The first 6 rows are patterns. Each new row is the sum of 2 different patterns, raised or lowered, with some noise. Before adding, each is slid sideways (what falls off one end comes back at the other) and multiplied by a number that may be negative. Names go in the order of the patterns.
Some rows, each with the names of its patterns after it:
[ 32 -36  -9   3 -20  28  20  12  -4 -25  41  50   2  26 -25  20   2  17
   2  -5  -9  -8  21  15  14  17  55 -55  -3  35  -4   1  55  15 -33 -40
  -9  15  23]
zan
[ 12   5  16  -3  -1  14  -5   8 -42 -12  31   6  15  -2   3   6  -6  20
   1 -20  12 -27   0  -5  -9   9  -7 -19 -16   1 -25 -17  -3 -45  52  -2
   6 -10   0]
koli
[  7  30 -36  -9 -23   2  25 -10   5  27  32   9   5  -9   9   4  29   4
  10   9  -7  13  -1   2  -7 -32  10   3  20  11   1 -37   3 -51 -18   5
   6   8   9]
lafu
[-55  26  -8   9  -2  31  12 -33   2  26 -15 -39   5  -1   5  22  22   6
   4  -9  42  23  14  12   6   0 -18 -55  -2  -1  -3  -4  29  -6   8  28
 -23 -37  19]
Gudem
[  4 -13 -16   2 -12 -37  16  24   8  -2 -18   5  14  -6  25   3 -11  18
  21 -17   1   5 -20 -21  -7   9 -15   7   3  -6  44 -20 -19  27 -32 -41
  26   3 -14]
Kuv
[  0 -24 -11 -26  18   5   2  17 -28   8  32  -5 -23   1  -4   1   2  -4
  18  16  -9  -1  -5  -4 -10  38   5  12   5   5 -11 -25  -2  16 -55   7
 -11  -8  20]
fogit

New rows, each followed by the names of its patterns:
[-56 -44 -25 -46 -27 -33 -40 -31 -51  -4 -17 -64 -33 -42 -26 -58 -40 -38
 -54 -32 -10 -33  -5 -41   6 -32 -35 -23 -27 -14 -21  -6   2 -42   4 -84
 -42 -24 -31]
koli fogit
[11 -2 30 30 24 54 20 22 13 43 23 28 52 32 54 51  4 66 51 12 21 27 46 76
 33 71 25 76  8 12  2 26 80 22 -4 53 45 26 43]
Gudem Kuv
[-18  10  14   9 -10 -36 -57  26 -17 -17   7 -84 -20 -11 -40  35 -16 -84
 -23 -28  -3 -24  -5 -38  -7  26 -27 -39 -46 -31  -9 -36 -76  42 -41 -54
  -5 -38 -86]
zan Kuv
[ 36  36  12  22  63  72  41  55  53  39  36  92  57  60  80  32  22  18
 -16  48  30  28  43  47  27  53  53  -1  10  53 -14  73  44  55  29  77
  45   3  43]
Gudem Kuv
[-36 -38   0 -35 -12 -51 -47 -22 -15 -33  34 -26 -52 -18 -32 -35 -20 -43
  12 -26   3 -35 -50 -13 -67 -34 -41 -57  -1  18 -53 -28 -46 -33 -27 -26
 -20 -28   9]
lafu Kuv
[ 36  32  19  25  33   4  56  75 -18  -9  37  10  57  26  27  27  51  19
  21  24  18  29  19  10  -2  54  29  17  25  12   5  20  55  67  55  26
   9  15  49]
zan Kuv
[  5  33 -66 -33 -10 -24  -3 -24   2 -60 -61 -15  -3 -24   3 -76 -11 -11
 -34  24 -30  -4   8 -49  -3  24 -23   4 -40  -6   1   8 -24 -21 -35 -25
 -12  33   2]
zan fogit
[ 13  15  -7  -5 -18   1   3  16  15  10  46 -36  -8  17 -17 -28  39  37
  -2  -3  50 -12  22   7 -37  18  47  23  30 -21   6  17 -15  51  -1 -27
  27  41  -3]
Kuv fogit
[-45 -42 -32 -36 -40 -19 -52 -43 -26  10  -6 -60 -61 -26 -66  -8 -47 -47
 -28  -7 -40  10 -36 -40 -45 -40 -59 -73  32 -28 -68 -10  -5 -73 -42  -8
 -10 -35 -41]
zan Gudem
[-13  40  35   5  29 -18  33   4  26   8  11  23   0  24  13  14  22  78
 -33  41  50   7  11  51  20 -20 -38  25  29  43  32 -30  11  10 -22  18
  24  20  14]
zan lafu
[  1  15  19  12  -2 -15  15  -6   9 -29 -14  39  11  24  28   5  11 -10
  17   6  14  15  14  14  -2  -3   8  -4 -20 -31  32 -13   0   3 -52  67
   1  -7 -23]
koli lafu
[ 47  44  29  30  40 -25   5  17  22  38  41  10  37  24   3   8  21 -28
  55  18  30  36  59  37  -4  37  35  11   1  -5  36  43  17  66  58  10
  15  67  42]
Gudem Kuv
[ 15  17  28  40  28  19 -16  23  -8  46   5  52  38   8  -2  -2   8  -7
 -22  41 -12  77  12   3  22  13   5  -4  21   9  23  20   9  -2 -25   1
  31  31  19]
koli lafu
[ 13  -6  52  47  29   5  11  37  46  21  -8   9  45  -7  54  50  -9   9
  23  26  39  37  25  63  12  -7  20   6  15  67  19 -19  -6 -11  27  40
  20 -27  22]
zan Kuv
[-42 -37 -12 -29  16 -52 -64  17 -35 -70   9 -44 -32 -22 -37 -42 -36 -44
 -69  -6   2 -15 -23 -16 -64 -21 -16  -9 -30  -7  -8 -34 -72 -34 -20 -39
 -27 -62 -29]
zan Kuv
[ 23 -46  -1  17  54  16 -43 -17   3   9 -35   1  10 -16   6  13   4  17
 -35   5  19  -6  20 -13  -5 -29 -58  -1   2   2 -24  16 -16  -7  -4  12
 -36 -10 -55]
zan Gudem
[ 12 -19  45  25   0  24  32 -35 -16 -33  -5  13  33  36  26  18  29   9
  30   1  24  34   2   0  -6  40  16  12  -2  42   7  44  34   3 -11  21
 -17  31   4]
lafu Gudem
[-12 -37 -18 -65 -56 -28  -4 -71 -12 -27 -15 -30 -30 -60 -32 -31 -11 -21
  -8  10 -45 -17  -1 -24 -44  -8 -25 -21 -19 -32   4  -9 -33 -28 -48 -21
 -28  18 -17]
lafu fogit
[-35  15 -23 -71 -23   5   7  -9 -29 -13 -26  -4 -13 -20  -6 -47   6 -23
  -4   2 -40 -61 -41 -37  12 -81 -16 -35 -24   3 -10 -28 -40 -48  -6 -22
 -49  32 -41]
zan fogit
[-27 -26  -7 -34 -48  28 -12 -17  -8 -35 -22 -14 -24 -52 -41   5  -9   2
 -21 -11 -44 -21 -48 -33 -21   2   4 -24 -11  12 -72 -44 -51 -11 -10 -23
 -14  -1  45]
lafu Kuv
[-22  -9  53  31  27  49  23  60  30  38  61   6 -28  39  10  31  38  62
   9  83  17  48  34  16  -1  14  49 -14  57  51  39  32  35 -19   4  46
  61  36  26]
zan Gudem
[-27 -47 -34 -43 -31 -33 -56 -70 -34 -43 -26 -41 -33 -33  -8 -30 -22 -38
 -48 -35 -10 -42 -24  20 -31 -60 -31 -35 -65 -53  14   0  -9 -40 -55 -42
 -11 -38 -48]
zan lafu
[-12  15  56  29  17  25   7  -3 -21   6 -17  32  35  44  13   8  46  14
 -14  58 -17  31  32  45   0  43  33 -25   5  30  14 -24  28  17  16  77
  18  10  47]
Gudem Kuv
[-45  35 -13 -53   6  -6 -32 -10  20  -8   0 -56 -35 -27  25   6  -6   9
  -1 -48 -20 -24  14 -15 -52  -6  -4  36 -16   2 -24  -3   1  24   3 -13
  -9 -24 -11]
zan lafu
[ 25  15  13  65  10  -1  28   0  21  31  27  27  48  26  15  53 -35  10
  38  27  23  11  14  -6  -2  16  15 -20  11  42  19   1   5 -19   7  -6
  23  24  -1]
koli fogit
[ 19  19  32  76 -19  10  33  14  -5  45  12 -24   6  30   9  57  13  -2
   3   9 -25  18  42  18  -9   6  63  36   7  24 -21   1  13  18  15 -23
  -5  -3  16]
zan Gudem
[-52  17   3 -35 -26 -54 -28 -39 -44 -14 -34 -28 -42 -42 -23 -32 -42 -26
 -74 -42 -14 -44 -38 -19 -31 -64 -65 -37 -37 -27 -21 -49 -24 -43 -48 -33
 -34 -32 -14]
zan lafu
[ 17   2  18  27  29  41 -34  -8 -17  -3 -23  67  22  -1  43  20 -37 -11
  53  60  46   0  -4 -12  42  33   8  35 -27 -25  11  23  56 -15 -32 -16
  -7   3 -21]
zan lafu
[ -1 -29 -16 -24  -1   5 -35 -27   1 -44 -51 -24   8 -13   1  -6 -12 -26
 -46  11  11 -56  -9 -26 -28 -15 -62 -40 -32 -45 -10   4 -22   2 -22 -34
 -26 -12 -82]
Gudem fogit
[ 23  27  56 -11  18 -17  16  59  16  37  41  46  33  20  23  29  10  51
   6  30  24   7  40  19  11   5   4  11  11  36   0  56 -11  25 -24   9
  34  26  38]
koli lafu
[   1  -36  -76   55    3  -26   -7  -75  -19   -9  -13   -4  -55  -48
  -43  -34    5  -30  -51   22  -63  -38    2  -37  -37   21  -43  -84
  -63  -50  -14  -10   -1 -105  -53  -45  -56  -14   -6]
zan fogit
[-61 -32 -48 -57 -41 -51 -39 -28 -60 -17 -48 -43 -55 -45 -16  42 -35  18
 -13 -32 -62 -33 -46 -62 -47  33 -38  33 -52 -53 -27 -34 -81 -71 -14 -40
 -44 -26  -5]
lafu Gudem
[42 46 64  2 33 68  5 27 52 38 28  0 29 58 66 57 11 24 36 25 62 42 42 33
 11 64 53 31 45 -5 48 36 53 40 28  1 27 15 25]
zan lafu
[-25  24  26  37  -2  25  11  21  24  25  36  18   7  12   6 -15  53  44
   0  31  20  -8   7  31  44  37 -25  15  -2  39  36  20  22  -2  -6  27
  29  38   7]
zan fogit
[ 36  42   3  -6  50 -15  44  13  48  13  59  -3 -22  51  54  24 -14  33
  29  27  62  44  11  38  -7  61  41  27  45  25   8 -10 -27  -4   6  14
 -22  93  16]
koli Gudem
[ 34  39  30  10   6  47  17  45  37  13 -21  27 -17  -1  32  36  26  62
  21  44   6  -8 -25  45  53   9  34  46  44  34  22  -5  44  42  62  28
  22  35  29]
lafu Kuv
[  7  35 -54 -21  10 -43  31  -4 -13  -4   8  26 -21   7  30 -27 -22  27
  -5  -9  16  15   9  -1 -11  47  30   3  11   8  -1 -20 -17   3   8   1
   0  17 -24]
Gudem fogit
[ -4   4  -1   3   9 -24   3  20  -1  20  61 -11   6  24   0  26  39  19
  17  54   7  -8  42 -36  20  -2   1  13 -22   5  -2  -5  -4   8   8  -2
  53  31 -16]
koli Kuv
[ 23 -18  -6 -52  19   6  15  -2  39  -3 -23  29  20  22 -31  11  12   3
  39  47  26   9  22  65  31  59 -27  12   0   3 -40  -9  -1 -11   6  31
 -15  23  26]
koli Gudem
[  6 -49 -42   7  -1  13 -18 -21 -22  -5   3  18   0 -56 -22 -22  -6  11
 -42 -34   0 -35  10 -30 -12 -30  22   0   9   5 -21 -31 -40 -27 -34 -11
   0 -45 -17]
zan fogit
[ 29  21  67  24  31  50  -2  -5  45 -30  62  16  70  37  37  36 -18  37
  50  14  -6  20  26  55  42  74  31  43  26  65  63  58  52  35  50  27
 -18  61 -13]
koli Gudem
[-16 -18  46  59  12  71  29   9  19   7 -13  32  23  60  36  27  32  19
  28  41   9  -7  33  37  19  20  30 -16   7  12  24  19  24  30  21  66
  36   1  53]
lafu Kuv
[ 69 -19  -3  17 -64 -38  11 -31 -51 -12 -24 -15 -16 -27 -75   4   8 -11
  -5 -35  -2   4  -9  46 -14 -23 -10   2 -21  24  -4  21  -9 -21  -5 -28
 -15 -13 -41]
lafu Kuv
[ 36 -27  11  48  19 -22  15  -2  20  25  49  12  22   0  38  37  18  19
   6 -18   0 -40  22  12   9 -26  38 -37  -2  36  -8 -18  26 -36  54 -24
  10  -9  32]
lafu Gudem
[ 20 -22  -3   1  20  33   2   2  19  -7  20  56  10  11  19  -5  46  58
  11  36  19  12  -9  21  17  21   6  -6  33   7  17  30  34 -39  22  37
   5  26  62]
zan Kuv
[ 54  28  12  34   6  47  -8  16  69  13  47  49  28  18  23  46  30  12
  34  14  39  14  23  35  22  10  41  35  13  17  31 -24  60  25  48 -17
  35  30  27]
koli fogit
[-10   5 -28 -15 -18  12 -20 -13 -20 -39  16 -14  11  -8   7  17  10  31
 -21  -7   1  -4  18 -45 -10  42  22  19   0  -2   6  -6  38  -3 -16  14
 -31   7  -4]
koli lafu
[ 41  60  51  43  10  26  14  55  50  33  38  15  31  14  32  52 -15  46
  37  29  48  28  45  28  48  35  43  50  20  37   0  21  25  72  50  20
  45  43   3]
zan koli
[  2  46 -19  -2  -4  -5  21   1   0  11   2  25  41  14  27 -43   0  37
   1   1  69  28 -31 -29  -7  14  14  66 -24   9  12 -12  19  -1  14   8
 -63  49  37]
zan fogit
[ 19  44  33  12  18  -3  59  39  17  29  15  53   9 -56   5  -3  13  11
  34  18   7  42  11 -24  56 -30  41  15  17  23  61  37 -10  37  55   0
  18 -22  17]
koli Gudem
[  7 -15  10   0  -9 -12  17  -7  19  -1  21 -28   6 -31 -35  14  33  15
  -1   8  27 -29  -1 -19  21  40 -13  10  31  34   1  32  -4  26  10  36
  -1  -4  13]
lafu fogit
[-41 -42   5 -24 -23 -19 -35 -37 -37 -21 -47   4   6 -12 -47 -30 -55 -21
 -22   4 -11 -25  -5  18 -56 -23 -31 -34 -19 -32 -14 -12   7 -10 -20   2
 -30 -31  18]
lafu Kuv
[  1   9  35  34 -54 -21  15  -9  21  37  47 -17 -37 -23  -3   7  14 -55
  16   7  -4  17  -8  11 -11 -46   5  31  -3  25 -33   8 -28   4  -6 -16
  -9 -19  14]
zan lafu
[ 48   0  61 -12  53  12  29  -4  11  37  -1  -1  40   6  18   9   9  15
   1   1   7   1  -1   1   7  24  -5  22  53  59   6  17  22  19  -4  21
  25  11  24]
Gudem fogit
[-38 -44  27  -9 -36 -10 -53 -12 -19  -9  17 -65 -42  14 -35 -19 -27 -19
 -26 -14 -13   7   6 -34 -21 -27 -31 -58  55  -8 -26  -7 -10 -61 -43   8
  26 -55 -19]
zan fogit
[-57 -16 -57 -71 -41 -93  25 -29 -26 -30 -62 -17   0 -23 -56 -36 -28 -38
 -26 -73 -24   6 -40 -23 -42 -34 -36  -5 -14 -21 -47 -22 -71 -56 -44 -27
 -76 -35 -57]
koli fogit
[  1  37  48 -33   5  19   3  21  52  10  -1 -11   0  51 -26  27 -34   5
  -1 -22  21  -3  11  -4 -30  35  29  38  32 -45  11 -11  17   1  -5   0
 -24  13  28]
zan koli
[  6   6  -2   0  26  35  21  26  33 -10  14 -13   3  44   9  20  40  43
  -3  13   2  16  15  47  36  23  10  50  17  24  22  -2  -4  39  23  48
  14  11  -9]
lafu fogit
[ 28  42  10  46  87 -10  27   8  43  41  10  48  18  24  43  35  14  22
  69  21 -17  18  24  18  34  30  28  52   9  29  47  21 -14  55  40  13
  36  36  26]
koli Kuv
[ 20   9 -36  39  -7   1   2  -2 -15  22  37  13   5   1   8  25 -27  18
  29   4  34  26  -4  14   9   2  -9 -13  21 -20  13   7  -1  46 -11 -18
  19 -21 -44]
koli Kuv
[-32   2 -16 -94 -52 -40 -26   3 -15 -42 -25 -61   2   0 -37 -37 -13 -35
 -57 -69 -15 -29 -46 -25 -11 -45 -23 -44 -41 -52 -37 -62  22 -64 -30 -21
  -3 -12 -53]
Gudem Kuv
[-23  13   7 -29 -41 -37   1 -10  -2 -41 -69   4 -20 -27  20  25 -53 -46
  21   7  -8  14 -41  11  15 -22 -45 -31 -29 -13  -7 -25  -5 -30  19 -52
 -40 -12  -5]
zan Kuv
[ 44 -22  75 -19  31  42  48  26  19  29  22 -19 -24  34  38  45  14  34
  24  14  25  71  46  31  18  51  50   4 -12   4  31  19  29  50  15  20
  43  12  -7]
zan Gudem
[ 30  22  18  30 -39  88  56  -3  18  37 -22  19  65  66  56  32   7   2
  61  38  25  82  14  26  26  40  46 -25 -13  47 -30  61   9  24  34  28
  20  32  22]
zan fogit
[-18  41  88  43  11  39  73  44  34  52  22  12  49  52  29   1  25   9
  12  26  45  43  91  44  35  78  29  -3  63   3 -23  77  68   8  86   4
  29  30  28]
Gudem Kuv
[ -3  34  -5  41  18  78  30   1  25  53  22   3  44  20  26  45  45   3
  70  28  53  56  47  14  29  56  41 -13  21  20  14  52  62  24  52  43
   1 -14  51]
zan Gudem
[ 37  33  -4  13  28  33  19  49  51  75  29  61  22  30  41  12  35  62
  27  56  40  21  56  19  70  32   0  43  74  49  42  58  43  41  54 -24
  44  31  50]
koli fogit
[ 56  20  44  39   0  44  64  24  46  11  36  36  53  22  24  16  15  32
  59  40  45  73 -11  18  35  23  37  31  42  -5  -8  33  37  27  41 -19
  33  30  15]
zan fogit
[ -1  53  65  19  59  15  26  16  29 -31  30  64   4  28  64  31  15  38
  20  19  20  19  36  55 -18  -4   4  17  34  21  28  67   8  23  33  15
 -13  36  21]
Gudem Kuv
[-45 -53 -42 -37  -7 -28 -25 -36   5 -67 -38   5 -40 -29   1 -17 -27 -62
 -30 -34 -22  -8 -22 -32   4 -27 -10 -20 -27 -35 -47 -18  31 -19   7 -46
 -36 -19 -23]
zan lafu
[36 13  6 45 66 36 30 42 56 10 28 17 55 67 27 39 51 55 37 69 33 54 46 60
 32 25 43 42  8 39 30 22 26 44 22 42 26 48 14]
lafu fogit
[ 47 -35   2   1  26   3   9  11  -4  44  -2 -13  30 -17  13  39  -8  -1
   4   7  -2   6  10 -28  21  43  14  29   2  18  25  -6  32  28  20  24
  43  13  12]
koli Kuv
[ -11   -9    9  -30  -18  -45  -56   -8  -44 -105   34    5  -54   -9
  -23  -74  -30   -2    5   -2  -35  -39  -49   28  -49  -29  -11  -52
  -44  -23   11    3  -77  -18  -28  -37   13  -61  -20]
zan fogit
[-26  -4   7  12  21 -34 -16   8 -13  17   8  11 -23 -16  17  23  -2  20
  -1   9  -6  41  -5   7   1 -19   8  18  13  23  18 -36  -5   6  11  -4
   9  11  -8]
zan fogit
[ 82  30  41   6  17   1  10  41  -6   5  53  24  54   6  24  13  27 -21
   0  51  22   7  34  53 -17  15   1  -4  -2  24  36  31 -23  51   9  22
  22   5  32]
Gudem fogit
[-43  13 -26 -36  -1 -35 -20 -63 -29  -8 -57 -62 -10 -12  62 -22 -10 -18
  -8 -37   8 -11 -54  -4  18 -41  -6  12   2 -49  -7 -40 -70   6  10  -1
  13  13 -36]
zan Gudem
[ -6  -7 -39 -32 -41 -79  -7 -27 -49 -11 -59 -80 -45 -18  -6 -19 -17   7
 -46   2 -18 -23 -38 -35 -41 -54  -4  22 -64  -9 -50 -32 -14 -35 -48 -41
   5 -24 -43]
zan Gudem
[ 32 -30 -25 -27  12   9 -44 -21   8 -41 -46  -5 -25 -17  14   6 -12   4
  -8  23  -1   8 -12  -9 -10 -57 -44  -3 -29   8  14  -5 -19   7   6 -23
 -31   0 -48]
Gudem Kuv
[ -2 -18   0  -6  15 -40  -9 -15 -21  -4  -1  14 -14 -45  46 -15   8   1
 -28 -29   8 -33   1 -24  -8 -10 -21  18   1 -61 -11  -7 -11   6 -17 -14
  11  -6 -21]
lafu fogit
[ -4   0  12 -15  -3 -14 -13  -1 -30  -2 -41 -43 -10 -18   6 -13 -27 -60
 -13 -86 -50 -20 -41  21  -7  -5   7 -54 -16 -31  -7   4 -25  -2   8  22
 -34 -22  -8]
koli lafu
